There are 7 hidden switches. A switch that is on adds its own fixed numbers to the row, and there is some noise. The rows also spread widely along 12 directions, which tell nothing about the answers.
Some rows, each with its switches (1 for on, 0 for off) after it:
[-10.4 -20.0 -10.7   1.8   0.4 -28.7  -0.4  -8.5  15.0 -28.5 -22.9  34.3
  -8.4   4.1  -7.3  15.1  -1.7  34.3 -29.7 -17.2  -2.3  -4.3 -27.7 -31.2
  17.5] => 1 1 1 0 1 0 1
[-30.9   5.1  18.8  22.9   8.1 -24.4  -8.9 -31.3  24.3   4.1 -17.9  23.6
 -11.6  39.6 -13.4  -0.7 -16.6  38.2 -20.7  17.6  19.3  18.3  14.1 -31.3
  22.3] => 1 0 0 0 0 0 0
[  8.8   1.6 -19.8 -23.5  -8.2 -28.0  45.7 -20.5 -17.0 -49.3 -43.4   4.1
 -15.7  12.1  -8.8   0.2   7.1  42.8   2.2  37.0  28.6   4.0   4.0  20.0
 -10.8] => 1 0 0 1 0 1 0
[ 16.7  -5.9  21.5  -9.6 -13.6   8.5   7.3 -39.5  -8.9  14.9  -3.8 -33.8
   3.8   8.7   0.8  -7.1  17.6  29.9  -7.6  -4.1  36.3  -5.8  16.4   0.8
  -9.1] => 0 1 0 0 0 1 0
[-10.8   4.0 -33.9  -2.5 -20.0  -0.5  14.8  34.0  -6.8 -23.8 -40.0 -13.2
  -2.1   3.3  21.5 -18.0 -34.3  -1.7  -2.0  54.6  -2.6  -2.3  -3.1   9.2
 -15.9] => 0 1 1 1 0 0 1
[  0.9  28.5 -12.8  21.2  -0.2 -18.7 -13.2  15.3  47.4 -33.4 -24.1   2.9
   5.8  -0.5  37.5   1.5 -51.2 -28.2  -4.9  -8.8  -7.4  13.3  13.3 -35.5
   8.3] => 1 0 1 0 1 1 1
[ -7.7  16.7  -6.4  14.1 -27.9 -10.5  15.1   5.5  22.3 -15.6 -36.7  39.1
   7.2  43.8  16.7  23.5 -25.0  15.0 -20.7  -2.2   6.1  10.1  11.6 -30.3
   7.7] => 0 0 0 1 0 1 1
[  3.7  -1.6  19.7  29.8 -21.9  38.0 -10.4 -21.7   5.1  30.6 -24.1  -5.4
 -10.9  12.7  29.0 -18.7 -29.2  15.4  13.4 -30.4  26.7 -10.2 -15.4 -15.5
  38.2] => 0 1 0 0 1 1 1
[-40.0   5.2 -33.0 -13.1 -16.4 -36.4 -18.7  -0.4  28.1 -16.1 -30.4  39.3
 -10.3   5.9   0.6  24.4 -26.9  36.1   2.3  54.6 -19.2  -9.7   4.3  -4.7
   9.7] => 1 1 1 1 1 1 1
[  7.0 -11.6  31.9  18.8 -33.6   1.4   2.0 -15.9  38.2  -6.6 -25.0   5.2
  25.0  52.6   7.4  13.6 -23.9  22.5 -17.3  -5.5  26.7   4.3  22.1 -36.5
   5.2] => 1 0 1 0 1 1 1
[ 23.7   1.6  12.2 -42.6   9.9 -41.4 -18.8  -2.9  22.7 -38.4  12.9 -50.6
  17.2 -17.4  -9.3 -15.8  -4.9   5.4 -16.8  16.9  32.6  -0.6  20.9  -9.6
  -3.1] => 1 1 1 0 0 1 1
[ 15.3  29.6  -2.1   4.6   1.5 -14.3  13.3 -51.1   8.0  -0.7 -22.1 -12.6
   4.0  12.4  14.5  10.4 -25.7  -2.9  17.8  17.9  18.1  -3.6  55.8  -4.9
 -12.4] => 1 0 0 0 1 1 1
[-22.1  30.8 -42.0  44.4  26.5 -10.1   1.2 -28.3  -8.9  -3.6   0.7  -7.9
  -7.9  -5.7  17.4  36.1 -42.1 -23.8  18.6  -8.4 -30.3 -15.4  14.0 -25.0
   7.0] => 1 1 1 0 0 0 0
[ 10.5  19.9 -21.6  13.0  12.3 -12.6  35.6 -17.8 -20.6 -22.6 -34.3  11.6
  -9.3  16.6  15.2   0.7 -12.0   7.3 -43.6 -28.4  17.4  -2.5 -16.4 -29.2
  11.8] => 0 1 0 0 1 0 0
[  5.6 -32.0  22.9  -2.6   0.8  14.8  32.6   6.8 -23.4 -25.7 -12.3 -18.7
  -1.7  29.4 -18.8 -30.0 -15.4  16.8   5.0  -6.8  33.0 -21.2 -22.5 -17.8
  29.9] => 0 0 0 0 0 0 0
[-25.8 -22.8 -11.4  23.2  -6.5   1.0  40.4  -9.0  -3.7   5.3 -64.5 -13.1
 -28.1  42.0  25.9 -36.0 -18.6   6.7 -15.7  22.7  11.0   9.6  12.5 -12.4
 -25.8] => 1 1 0 0 1 1 0
[ 26.1 -26.4   2.9 -26.8 -28.6 -12.0  17.9   9.2  17.1 -29.7 -18.3  23.9
  19.6  22.0  -8.9   3.7   8.0  24.2   6.0  -9.1  10.3 -17.7   9.3 -26.8
  -3.6] => 0 0 1 1 0 1 0
[  6.0  46.4  -7.5  -9.9 -10.3 -16.3   0.3  14.0  33.2 -20.6 -34.7  26.8
   8.4  23.2  29.3 -20.7 -45.7  -8.0 -10.0   8.6  24.9   7.4  12.6 -25.9
  30.4] => 0 0 0 0 0 1 1
[ 12.7  46.9   2.3 -13.0  -3.0 -20.8  -7.0 -21.1  17.1  -0.1   1.4 -17.2
  23.1  19.2  13.6   9.4 -19.4   3.2 -20.7  13.5  23.7  -0.2  42.9 -21.9
   3.2] => 0 1 0 0 0 1 0
[ 11.5  18.6 -10.7   2.2  34.1 -27.3   5.3 -15.1   6.9 -41.8  -8.5 -12.1
  -8.7 -12.6   2.1  -2.7 -47.4 -18.7   9.6   0.9  16.5 -11.8   7.7 -27.2
  29.6] => 0 0 1 1 1 1 1
[-42.5   1.0  -2.1  21.9   4.5  12.9 -36.6 -32.2   9.5  26.0   3.3 -26.2
 -23.6 -20.5   6.7   9.5 -19.6  23.9   4.5  27.8   0.2   0.9  -6.8   9.4
  14.3] => 0 1 1 0 1 1 1
[ 25.3 -28.8   9.0  -3.8 -19.4   1.0  15.6  13.8  -0.6 -21.8 -27.5 -45.3
  -9.6  -6.7  27.2 -32.5   2.9  -0.3 -10.4 -20.0  22.1   5.5  -4.7  -3.6
 -23.6] => 1 1 0 1 0 1 1
[  3.2 -15.1 -18.5 -27.2 -42.5  11.0 -11.7  26.0   1.7   3.0 -11.0   7.1
  14.5 -10.1  21.0  10.5   8.5  19.9 -25.8 -12.3  -6.9 -31.9 -21.4  -5.8
  -6.8] => 0 1 1 0 1 1 1
[ 14.9  22.3 -21.8  26.5 -29.0  25.2 -10.2 -25.9 -14.8  24.1 -10.1   6.9
   1.4 -16.2  25.0  33.4 -14.5  15.6  28.7 -14.5  -8.1 -28.0   3.3  10.7
   1.6] => 1 0 1 1 0 0 1
[-18.5  28.0 -29.0  -3.3   3.2 -30.1 -18.2   6.8   8.8   0.7 -10.5   6.1
  -7.9 -22.7  22.8   9.7  18.9   8.8 -61.0  -6.4 -14.5  14.6   4.9 -11.7
 -29.1] => 1 0 0 0 0 0 0

New rows, each followed by its switches (1 for on, 0 for off):
[ -1.6  -2.0  10.1  12.1 -26.7   2.5  -1.8  14.2  15.3   9.1 -27.1 -12.4
  -1.0  25.2  31.9 -20.0 -20.2   8.2 -19.4 -14.7  14.8   1.1   5.9 -26.4
  -1.7] => 1 1 0 1 0 1 0
[ 17.2   2.3  11.3   4.8  12.4   9.7  -7.2 -12.0  -1.4  -0.3  -7.6 -55.4
 -10.4 -16.1  16.9 -39.8 -36.5  -8.0  15.1   9.4  33.2 -11.4   7.0  -8.6
  14.9] => 0 1 1 1 1 1 0
[ -8.8  19.4 -28.1   8.3   5.3  -8.1 -17.9  -9.4 -12.7  37.4  -3.9 -24.7
 -13.1 -23.7  32.7  -2.5  -7.6 -13.3  -6.0  -2.3 -21.6 -18.5  30.4 -12.3
 -26.7] => 1 1 0 1 0 0 0
[-36.8  29.3 -41.1  24.9  17.8  -2.9   3.7   2.9 -10.5  -2.0 -17.1 -10.5
 -19.6  -0.7  24.9   1.9 -36.6 -10.1 -24.9   3.0  -0.8  -3.0 -22.3 -16.7
  21.6] => 0 1 1 0 0 1 0
[ 40.4  27.5  23.1  -7.1  13.1 -16.7   9.4 -34.7  -4.1 -42.0  13.9 -20.6
  17.6   9.1 -18.2   8.4 -34.2   9.2  33.3   1.5  34.7 -15.5  22.4 -22.4
  40.2] => 0 1 0 1 0 0 0
[-14.3 -37.8  -7.5   1.2 -20.4  24.1   9.3 -20.5 -30.8   6.9  -2.4 -16.9
  -5.8  -3.5  -8.9  25.5   1.2  28.7  16.2  -5.9  -4.9 -44.2 -17.3   9.0
   4.6] => 1 0 1 0 1 1 1
[ 22.3  -0.3  -8.4 -33.3  -8.7   2.7   3.4  24.1 -15.0  -5.3   0.7 -36.9
  10.0 -16.7  19.7 -23.4 -10.1 -18.0 -12.2 -24.3  14.9 -33.1  -6.7 -11.9
   6.5] => 0 1 0 0 0 1 1
[ -2.2 -10.7   9.6  34.4  11.8  -0.9  23.7 -24.2  -7.8 -25.0  -1.4 -66.8
  -3.0  15.0   4.9  11.6 -15.1   1.6 -25.4 -15.6  24.3  14.1  -1.0 -15.5
  -9.9] => 1 1 1 0 0 1 0
[-27.7 -16.3   3.3   9.0 -14.3  -2.8  -0.2  31.8   9.6   9.2 -33.1 -28.6
 -20.2  18.2  31.9 -41.9 -11.9   9.5 -54.6  -3.0  17.5  14.0 -13.2 -20.5
 -10.7] => 1 1 0 1 0 1 0
[  8.1  25.5 -23.7  -9.8 -46.9   8.0   6.6  18.2   6.1  -6.5 -49.3  31.5
  13.5  20.7  31.0  -2.7 -23.0  26.6 -26.8   6.3  21.2 -19.9 -16.3  -0.6
  13.9] => 1 0 1 0 1 1 1
[-30.8  -0.5 -26.5  17.5  16.8 -22.1  -4.5 -25.0   7.0  30.0 -24.1   6.0
 -20.7   8.0  24.4   3.2 -23.3 -19.6 -10.8 -15.5 -25.4 -17.1  31.9 -39.8
  -9.9] => 1 1 0 0 1 1 1
[ 29.0  23.3  -0.2 -18.9 -47.4   1.6  -9.4  15.5   6.5 -35.0 -10.3 -14.7
  27.9   2.0  16.9  20.1 -26.1  30.5 -20.8   2.9  26.6 -19.7 -16.6   0.9
  16.8] => 1 1 1 1 1 1 1
[ 21.1 -33.0   3.0 -24.8  -6.5  -4.3  22.8  20.8 -13.3 -47.0 -17.2   1.5
   7.2   6.4 -17.6 -14.2 -20.2  15.4   2.3   3.0  17.8 -34.7 -24.8 -16.5
  23.8] => 0 0 1 1 1 0 1
[ 14.5  14.8 -15.3  -0.9 -12.3  28.8 -15.3 -27.3  -9.1  59.8 -30.4   3.0
 -17.4 -20.6  44.7 -34.1  -2.4   7.5  20.7 -24.6  10.0 -28.6   5.8  -1.2
   5.2] => 0 1 0 0 1 1 0
[-13.3 -11.2  -2.0  -6.4 -36.1  19.8 -19.2 -10.0   6.0  19.8 -27.9  28.1
  -2.1   6.6   0.1  -2.4   6.7  64.3  -3.8  31.8   9.7 -14.9 -22.8  11.1
  12.1] => 0 1 1 0 1 0 0
[-30.1  -7.8 -19.5 -34.1 -41.6   4.7   3.7  19.3  -6.1 -10.8 -28.8  10.1
  -7.3   7.9  -0.3  -4.3  -1.9  46.5   7.1  48.9   5.5 -17.8 -18.2  30.3
   5.1] => 1 0 0 0 0 1 1
[-42.4  18.4 -21.7  41.5   8.0 -15.5  -1.0 -45.5  10.2  29.0 -32.1  -0.4
 -30.1  19.5  17.7  19.7 -24.0  18.3 -32.7  35.0   8.6  31.3  21.7  -7.9
 -15.6] => 0 1 1 1 0 1 1
[ 28.3  15.6  18.2   6.1 -13.4  31.1 -24.7   3.4  18.8 -11.2  -2.3 -63.2
  10.4 -25.0  33.7 -35.9 -37.0  -6.7  31.1  11.7  31.6  -1.6   0.5   9.1
  14.9] => 0 1 1 0 1 1 0
[ 11.9  15.2 -17.8   9.6   2.2 -18.4  40.2 -21.7  -4.7 -17.9 -47.7  44.0
  -1.0  38.6  11.7   5.2 -11.6  16.6 -42.3 -25.7  13.5  -2.0  -2.5 -43.4
  11.2] => 0 1 0 0 1 0 0
[-23.5  -3.9   3.3  20.0 -13.8  30.2 -18.5   1.3  12.4  26.4 -34.6 -14.1
 -23.8   0.3  25.4 -36.8 -31.5  21.5  12.7  38.6  18.9   2.5  -6.4   9.9
   9.3] => 0 0 1 1 1 1 0
[ -4.1  -1.7   2.9  30.0  -7.9  16.0 -27.8   9.5  21.3  15.1 -31.7 -15.6
 -18.1  -9.4  37.5 -45.2 -41.3   1.6  22.6   7.8   5.9  -4.1  -5.0 -12.6
  12.1] => 1 1 1 1 1 0 0
[-14.7 -22.9  26.4  24.3  -7.4   8.0  27.8   1.1  15.8 -47.6 -28.3 -31.4
  -3.8  41.7   3.7  -7.6 -48.4  -2.5  17.7  24.6  18.9  14.6   0.9 -19.9
  16.9] => 0 1 0 0 1 1 1
[  6.8 -20.6 -20.0  -5.7   3.8  16.0  12.1  14.3 -12.4  17.3 -34.9 -17.9
 -11.5 -11.2  24.2 -53.8  -8.4 -18.3   5.6  11.1   0.0 -25.2   8.1  -8.2
 -26.5] => 0 0 1 0 1 0 0
[-11.3  -9.8 -23.2 -24.4 -17.0   3.5  40.9   3.5 -38.1  -8.5 -33.4 -11.6
   3.1  39.9 -11.8 -16.0 -21.0  25.5 -11.8  41.9  30.6 -40.8  -4.0   6.3
   8.1] => 1 0 1 0 0 1 0
[-38.7  -8.6  15.5  42.3   3.9  -1.6   8.3  12.9  11.1 -19.6 -16.9 -37.0
 -15.9  30.8  16.7  -0.8 -41.9  -3.1 -39.5   1.3   8.4  18.9   0.1 -33.4
   4.9] => 1 0 0 1 1 1 0
[ -7.3 -17.2  -9.1 -13.2  30.7 -45.4  22.7  -0.1   9.5 -61.6 -29.7  -5.2
 -19.5   4.1  -8.7 -31.6 -19.8   3.3   2.9  21.1   3.0   2.0  -4.8 -27.2
   9.9] => 1 1 0 0 1 0 0
[ 20.9  25.6  -8.1  27.7   7.1 -10.3  26.0 -24.5 -19.8 -23.5 -19.8 -46.8
  -6.3  -0.7  19.8  10.8 -17.5   1.7 -51.3 -23.6  40.7  17.7  -2.8  -4.1
  -9.5] => 1 0 1 1 0 1 1
[ 28.2 -25.5   9.2 -12.1 -21.4   1.7  -2.4  19.9  -4.1 -33.9  -8.7 -14.8
   3.8 -19.6  -0.5 -12.3   5.7  23.9  -1.8 -21.1  19.2 -16.8 -29.5   0.4
   5.8] => 1 0 1 1 0 0 1
[-43.6 -25.4 -11.5  37.1  -2.8  11.1   4.3 -17.5 -30.3  40.5 -10.3 -25.7
 -16.4  16.6   4.6  24.2 -15.1   8.7 -41.3   4.9 -13.2 -18.5   6.6 -13.4
 -26.8] => 1 0 1 1 1 0 1
[-42.5 -13.2 -16.2 -17.5   3.9 -13.1 -27.7  28.9   2.1  17.3   4.0  -5.8
  -3.0  -5.1  -5.4  -6.7 -17.1   7.1 -26.8  40.7 -20.9 -30.2   8.2 -21.7
  -7.4] => 0 0 1 1 1 0 0
[-17.3   1.8 -13.7  20.4 -24.6 -16.0   6.0 -11.6  21.9  -2.5 -61.4  44.9
  -8.0  40.7  16.0   1.8 -36.3  35.3 -14.9  35.2   6.0   8.2   8.9 -18.5
   1.9] => 1 1 1 1 1 0 1
[ -7.1  31.1 -32.7   1.0  -9.0  -8.9   9.2  29.1  10.1 -34.6 -25.8  17.7
  -3.1  -9.4  34.3   9.3 -25.4 -16.2 -14.0 -17.1 -11.1   1.8 -16.8 -15.2
  12.8] => 0 0 0 0 0 1 1
[ -8.9 -30.6  -5.8  -0.9  37.6 -33.4  16.6 -10.0   6.3 -14.2 -34.7 -28.4
 -29.2  -4.0   7.9 -44.6  -7.9 -12.5 -41.5  -7.1  20.5  10.4   4.1 -27.6
 -16.2] => 1 0 1 0 1 1 1
[-17.2 -13.5 -19.8 -14.0 -31.7  -5.5  -2.0 -13.7   6.5   8.2 -21.3  24.5
   6.6  11.8   1.1  28.0   3.3  34.6  -7.2  16.2 -11.8 -26.3   9.2  -2.6
 -12.0] => 1 0 1 0 1 1 1
[ -0.5  -3.5  -3.0 -29.0 -23.6  -6.3  -7.6  -3.4   1.9  11.0 -25.2  28.0
  -2.0  17.1   2.2 -19.1 -15.9  35.3   6.8  -5.9  22.7 -36.2 -10.8 -14.6
  43.5] => 1 1 0 0 0 1 1
[-17.4 -51.5  12.0   6.6 -14.8   9.1   9.2  13.8   8.4  -7.3 -18.5 -32.9
  -4.7  25.4   7.4 -20.6 -17.4   5.5  -6.6   0.6   0.1 -13.9  -5.2 -25.0
  -9.0] => 1 1 1 0 1 1 0
[  8.2   3.2  16.0  -7.4 -33.6   6.2  23.0   7.6  -0.9  -8.9 -30.3  -8.9
  14.9  47.8  10.0 -12.1 -22.4  21.4 -29.4  -0.7  43.1  -7.7   2.9 -14.1
  14.9] => 1 0 0 0 0 1 1
[ -6.4  -3.9  -1.3  15.3  -7.9  -7.6  35.0 -12.0  -8.0 -10.2 -47.5   8.3
  -9.1  47.6   5.7 -11.6 -29.7  16.7  -5.6  27.7  14.9  -6.8  22.9 -20.1
  -6.4] => 1 0 0 1 1 0 0
[-14.2  -9.1  -4.7 -26.3  -9.5 -35.6  -8.3  14.8  28.5 -30.5  -5.1  39.5
   2.0  15.2 -10.3  13.4  -8.1  25.4  -0.6  -2.3 -11.7 -13.2  -5.9 -41.7
  27.9] => 0 1 0 1 0 1 0
[ -0.7  -0.4   7.3  21.1   3.9 -24.4  -2.2  -7.9  13.0 -29.2 -13.0 -13.2
 -11.1  -9.5   9.0  11.4   7.8  15.1 -43.3 -20.1   7.9  32.3  -2.5 -15.8
 -15.5] => 1 0 0 1 0 0 1
[-10.9  -4.9  31.9  -7.4 -10.9 -17.9  13.8 -27.4   0.8 -34.0  -7.3 -23.8
   3.2  41.2 -28.4  14.3 -20.0  53.2 -18.0  41.5  41.9  -0.4  11.9  -2.5
  17.7] => 1 0 0 1 1 1 0
[-16.8 -13.4  27.7  56.8 -29.8  36.7   4.7 -32.1  -1.8  12.7 -23.9 -20.6
 -19.6  30.7  17.1  11.1 -47.7  24.5  28.2  -5.6  19.8  -2.7  -8.3  -7.5
  29.8] => 1 1 0 1 1 1 1
[  2.9  -6.3  -4.1   8.7  13.1 -16.3  37.9 -11.6 -12.1 -35.9 -14.2 -11.6
   3.7  23.1 -12.0   7.9 -14.2   1.0 -33.5  -0.6  19.0   3.9   2.1 -22.2
  -1.5] => 0 0 1 0 0 0 1
[ 30.1  45.8 -15.5  30.5   5.8   0.5   8.6 -11.9  16.3 -30.3 -15.4 -15.9
  10.9 -15.3  33.1   7.0 -21.9 -22.4   8.0  -8.8   5.5  22.0  22.5 -10.3
 -16.7] => 0 0 1 0 0 0 0
[  2.4  19.0  -4.9  23.4  11.8 -27.1  31.2 -18.6  -3.0 -55.1 -27.3 -10.4
 -12.0  15.1  -0.7  12.8 -33.0   4.6  -0.6  16.1  16.9  21.5  11.5  -9.2
   1.7] => 1 0 0 1 0 0 1
[  1.4  -3.0 -10.3 -42.9 -13.7  -3.5  -8.0  15.8   1.9  -9.6 -30.7   2.1
 -11.3  -7.5   9.7 -45.5 -23.7  23.7  29.4  43.3  17.8 -29.3  -3.8   7.5
  22.7] => 0 1 0 1 1 1 0
[ 18.5   9.2  13.8  14.3 -30.1  24.7 -22.7  -4.5  28.8   6.6   8.3 -20.5
  23.4  -4.9  21.8  13.4  -6.2   3.9  17.2 -16.1   6.4  -1.0  15.5  -8.2
  -3.5] => 0 0 1 0 0 1 0
[-43.0  -8.2  11.3  16.6  10.0   5.0 -26.9 -13.3   7.4  27.6  -5.7 -37.5
 -30.3  -7.9  11.2 -25.3 -19.6   8.8  -0.5  17.5  13.7   4.9   3.0   0.6
  10.8] => 1 0 0 0 0 1 1
[ -1.5   1.1  -4.2 -12.7 -35.8   1.3 -19.4  23.6  21.0  12.2 -22.6 -12.1
   4.6   5.3  35.8 -15.3 -16.4   7.6   1.4  15.3  -6.0 -15.4  20.0 -10.3
 -17.0] => 1 1 0 1 1 1 0
[ 15.0  -6.3 -16.8 -35.7 -29.9  15.4 -16.8  11.9  -3.2  33.1 -28.1  36.8
  -0.5  -7.4  16.8 -27.6 -15.8  17.4  12.7 -10.5   7.3 -59.9 -10.7 -12.9
  28.9] => 0 0 1 1 1 1 1
[ 28.7  -3.1   1.5 -17.0 -14.6  -8.4  15.0  -4.2  -2.4 -15.2 -44.8  10.5
  -8.5  -4.4  14.4 -24.4  11.6  24.8 -30.1   0.1  28.6  10.7  -0.2   0.6
 -17.4] => 0 0 0 1 1 0 1
[-25.0   3.9 -29.8  -9.7  29.9 -35.1 -20.3 -26.5   7.3   2.5   2.6  -2.0
 -11.4 -29.5  -6.8  11.9   5.7   5.2  -7.2  34.4 -26.7  -6.7  21.6 -11.7
 -22.9] => 0 1 1 0 1 0 0
